There are 4 ways to turn a row about zero (a turn may also mirror it). The second row of each pair is the first, turned, with some noise. The first 36 pairs use one turn. New pairs use 2 turns, one after the other, and a turn may come again.
Some pairs, each with its turns in order after it:
[-25  -3  13   0  10  21   2   5]
[-10  23  24  -5  -3 -12   0  10] : sapu

[-24  13 -13 -26   2 -26 -20  16]
[ 15   8  14 -11   8   1 -11 -47] : sapu

[-10 -24 -26  18  -7 -26 -11  28]
[-29   0 -31  23 -17   7  27  -2] : Rosiv

[  4  10   5  17 -23   0  18  27]
[  0 -24 -27  13   7 -18  11  -6] : lib

[ 11 -20  20 -27  -6   0 -23  15]
[ 24  -5  -5 -27   3 -16 -32  12] : sapu

[ 22   7  26  21 -10 -25  25  -7]
[  1   5 -39 -29  26 -10  -1  -2] : tis

[ 17 -15   9 -21  15  23 -26 -27]
[ 15  46   9   0  -9  17 -20  -7] : lib

[ 25 -10 -19   4  10  19 -11  19]
[-25 -15  18  25  -4   4  -1  14] : Rosiv

[ 13 -16 -25   8  15  14   3  11]
[ -8 -11  15  -6  -9  22 -26  -3] : tis

[  8   6  -7   2 -19  -9   6  15]
[ -2  -8 -15 -10 -15  19   2 -10] : sapu

[ -8 -20  18 -19   6 -23   9 -27]
[-5 11 14  5 -5 21  3 39] : lib

[ -4  14   0  22 -26 -11 -21  20]
[-37  -4 -28 -13   5   9  -5   2] : Rosiv

[  9   9 -20  20  -1 -22  26  13]
[-18   0 -29  11  -3  28   9 -14] : sapu

[ 13   1  12  21  -2   9  21 -20]
[-20  -7 -23 -14   5 -14 -10 -11] : tis

[-23 -14  22  17  16 -18  16   8]
[ 15  20 -33 -13 -21   6   1  -5] : tis

[-13  21 -18 -25   4 -21  24 -10]
[ 39 -21 -12 -13 -19  15   5  -6] : Rosiv

[  3 -17  17 -21  -2 -21   6 -23]
[ 31   9 -10  -6  28   1   9  10] : sapu

[-25 -15  22  26 -11 -13 -22 -11]
[ -9  16 -33  15 -17  -2  16  34] : tis

[-27 -10 -23   7  26   1  18 -20]
[ 22  -6  12  -3   0   1  45 -13] : Rosiv

[-28   1  -3  -6 -19   4  10 -11]
[  3  -6   8 -10  24  -6  -1  21] : lib

[ 27  20 -24  26 -10  -1 -19  -7]
[-30  -3   7 -22 -11  21   5  31] : Rosiv

[  0   0 -22  -7  15  -7   9 -24]
[  7   5  -5  29  12  -4  13 -12] : sapu

[ 13 -17  23 -23  -7  17   0 -13]
[ 12  35  -9  12   7  10 -11  14] : lib

[ -9  12  11   8 -20  26 -28   8]
[ 32  12 -12 -18  16 -14  13 -16] : lib

[ 20  24  13   4 -25  22  24 -28]
[  6 -11  -8  -5 -18  -6  49  26] : sapu

[ 10   2 -13 -13  27  24  15   1]
[-11 -11  22   0  -2  11 -12 -33] : tis

[ 18 -15   7   0  26   8  21  -3]
[-10  -7 -12  -6   0  25  -9 -33] : tis

[ 28   1 -18  24  25  19 -27 -18]
[ 11   4   4 -23 -18  17 -28 -40] : lib

[ 19 -25   6 -17  17   2   9 -26]
[ -5  25   1  15  -7  30 -26  13] : lib

[ 10  -2 -10  -9  10   4  13  23]
[-16  -2  -1  25   4  -5   1 -17] : lib

[-12 -20  -9  -1  22  -1   8 -10]
[15  4 10 15 -2 -1 28 -7] : Rosiv

[ 13 -19 -28  -6  12 -21  27 -10]
[ 18  -2  11  14 -44   4  17  -4] : Rosiv

[ 20 -13   4  -2  11  25  25 -18]
[ 12   4  41   4  -8 -14  -3   3] : Rosiv

[-21  -1  11  12  -3   2  -5 -22]
[-13  10 -14   2 -18 -13  11   4] : tis

[-15  24   1  24 -27   6  17   6]
[-16  -1   9 -10 -25  25  28   4] : sapu

[-12  17   2 -23 -27 -27 -21  -8]
[ 15   1  14   5  13 -18  39  25] : tis

New pairs, each followed by its turns in order:
[ 24  16  22  27  13 -24  22 -13]
[ 17 -11   0 -29  29 -11 -30  19] : Rosiv Rosiv

[-18  24   9  10 -23 -24 -18 -15]
[ -9   9   4  45  -4 -18   9  17] : lib lib

[ 16 -28  -1  -8   8   7   7 -26]
[ -9 -20  -4   9 -38   4  -1  -1] : tis tis

[  4  -3  15 -27  21  24  15   1]
[  4 -19   5 -22  28  22  20 -10] : lib Rosiv

[ 19  26   5  25 -24  23  15 -17]
[ 30 -27 -16 -13 -15 -11 -24  -2] : sapu tis

[ 18 -27  16  27  -9 -14 -13 -26]
[-23  10  -7   2  -6 -18 -42  14] : sapu sapu

[ 18 -22  19 -27  -1  -1  24 -10]
[  2  -5  19   9   1  30 -33   4] : tis lib

[  7  27   0  11  11 -25 -17 -24]
[-42  -1  -3  -9  20  -9   9   6] : tis lib

[  6  19   7   8   6 -26  21   0]
[  8  24   7   8 -12  20 -13  -4] : lib sapu

[-11   2  18 -18  20 -17  -8 -21]
[23 21 18  7 -2 25 -1 -6] : sapu Rosiv

[17 23 -6  9 -7  1 25 20]
[ 30  -1  31  -6   0  -2 -11  21] : Rosiv sapu

[-12  26  -6   9  -2 -15 -25  -6]
[-20  13  -9 -28  -2   1  15 -18] : tis sapu

[ -2   9 -24 -14  14  -2  24  26]
[  0 -16  10 -31  -5 -23 -22  13] : sapu lib

[ 22   5  -3 -10  -6 -18  -4  10]
[  1 -14  18   1 -24   6 -10  -3] : Rosiv sapu

[ 13  19 -24 -19  24  11 -22   9]
[ 13  -1  -9  19  19  23  12 -35] : Rosiv lib

[ 14 -19 -20  20 -18 -15 -22  -1]
[-29   8  17  18  16 -21  13  13] : sapu Rosiv

[-24  12 -20 -24   2   6  25 -18]
[ 21  -5 -40   7  14  -8  -4  18] : Rosiv sapu

[ 17   7   5  -4  -9  28 -22 -28]
[-12  12 -10 -31   7  -7 -26 -18] : Rosiv sapu

[ 17  -3  22 -18  -3  22  19  -7]
[ 6 -2  4 36 30 10  0  9] : tis sapu

[ 18   6   8  -4  18 -24  25 -22]
[ 20   1  12  18 -21 -20 -13  23] : lib tis

[-12   0 -25  26 -23 -17   5  25]
[ -2 -25 -33  -5  -4  30  -2   9] : lib tis

[13  6 16 13  3 28 26 15]
[ 13 -30  20  15  20  -1  -4 -15] : tis sapu

[ 16  18 -22 -11   3  -8 -10  28]
[ 27  -2   6   3  27   8  -1 -22] : Rosiv lib

[ 17   7 -20  26 -14 -14 -18  21]
[ 22  -7   0  15 -15  12 -21  26] : lib lib

[-17 -12  -8   8 -13   4  -3 -28]
[  4 -18   9  20  13  -8  13  17] : tis lib

[  5  17  16  16  -3 -11  23 -17]
[  0 -15   8  17  18 -17  24 -12] : Rosiv tis

[ 22 -25  -8 -25  13 -12  14   9]
[ 12  22  -1  12  12  24 -27  -7] : tis lib

[ 17  16  -6 -15  13  12 -16   7]
[  9 -10  16   2 -19   4   1  26] : sapu lib

[ -9 -12   3  10  22  11 -13   8]
[-11   4   6   6  -1 -24 -11  15] : tis tis

[ -5  -8  18 -10  22 -23  -5  18]
[-20 -25   7  19 -11 -11  16   5] : Rosiv sapu

[ 12  25 -14 -24  -7 -26  25 -26]
[  2   7 -32  36   2  -2  31   5] : sapu sapu

[  2   3  -9  -8 -10  19  -7 -24]
[  5  -7 -24  -9  15   4 -15   3] : sapu tis

[-22  -4 -19  19  21 -17  15 -19]
[ 34  21   3 -14 -21   2  17 -11] : tis sapu

[27 -9  4 11  4  2 17 17]
[ 7 -1  5 13 13  6 10 28] : tis Rosiv

[ -7 -20 -13  -5   3  -1 -17 -13]
[ 13   3  -2 -23   7  -1 -17  -3] : Rosiv tis

[-25  -5  19  14 -23  19  23  -9]
[-13   1 -32  11  22 -21  15  -8] : sapu lib

[ -8  -2  26  -6 -25 -15 -19 -23]
[-25  20 -26  15  -8  25  -2 -13] : tis sapu

[  4  15  20   6  10  -6   0 -23]
[  6 -29  -8   2   4  -8 -10   5] : lib Rosiv

[  3  18 -10  25   4  14  -3  14]
[ -1   4 -22 -10  20  19  -9  13] : tis Rosiv

[-12 -22  -3 -20  10  10 -23 -12]
[  9  19  -3 -27  11  16 -22  -4] : Rosiv tis

[-17  27   8  14  -1  20  -8   4]
[  2  26  -1 -19  10 -15  16  13] : tis tis

[  4 -15 -10  27  -6  -8   5   6]
[  4  -8 -15 -22  -3 -12   7 -12] : Rosiv Rosiv

[ 21 -27  13  19  17 -23  13   5]
[  0  21  32   3 -24  20 -13  -3] : sapu tis

[-25  -9  20 -17  22  20 -23 -11]
[ -9 -10  -3 -39  36  -5  -4 -10] : sapu sapu

[13 23  8 -6 -3 10 -1  0]
[ 9 17  3 -3  2 17  7 -5] : tis Rosiv

[ 22 -19 -13 -11 -21  23  26 -23]
[-17  30  15  18   6  25 -16  24] : lib tis

[ -5  -5 -12  14  20  -5  -3 -20]
[-27   6   9   7   8   3  -2  13] : sapu sapu

[-17   8  -9   8 -20  19   7 -20]
[ 21  -3 -11  -9  -5   3  18  24] : tis tis

[ 13  -7  -8  10   6   9  28 -27]
[-18 -10  -8  16  28 -10  12  21] : lib Rosiv

[ -4 -26  14 -24  24  -5  15  22]
[-12  -6  17 -22  17   3   9 -32] : lib Rosiv

[ -8 -12 -25 -10  21  21 -18  25]
[-11  21  -9   6  10  -4  19  37] : sapu tis

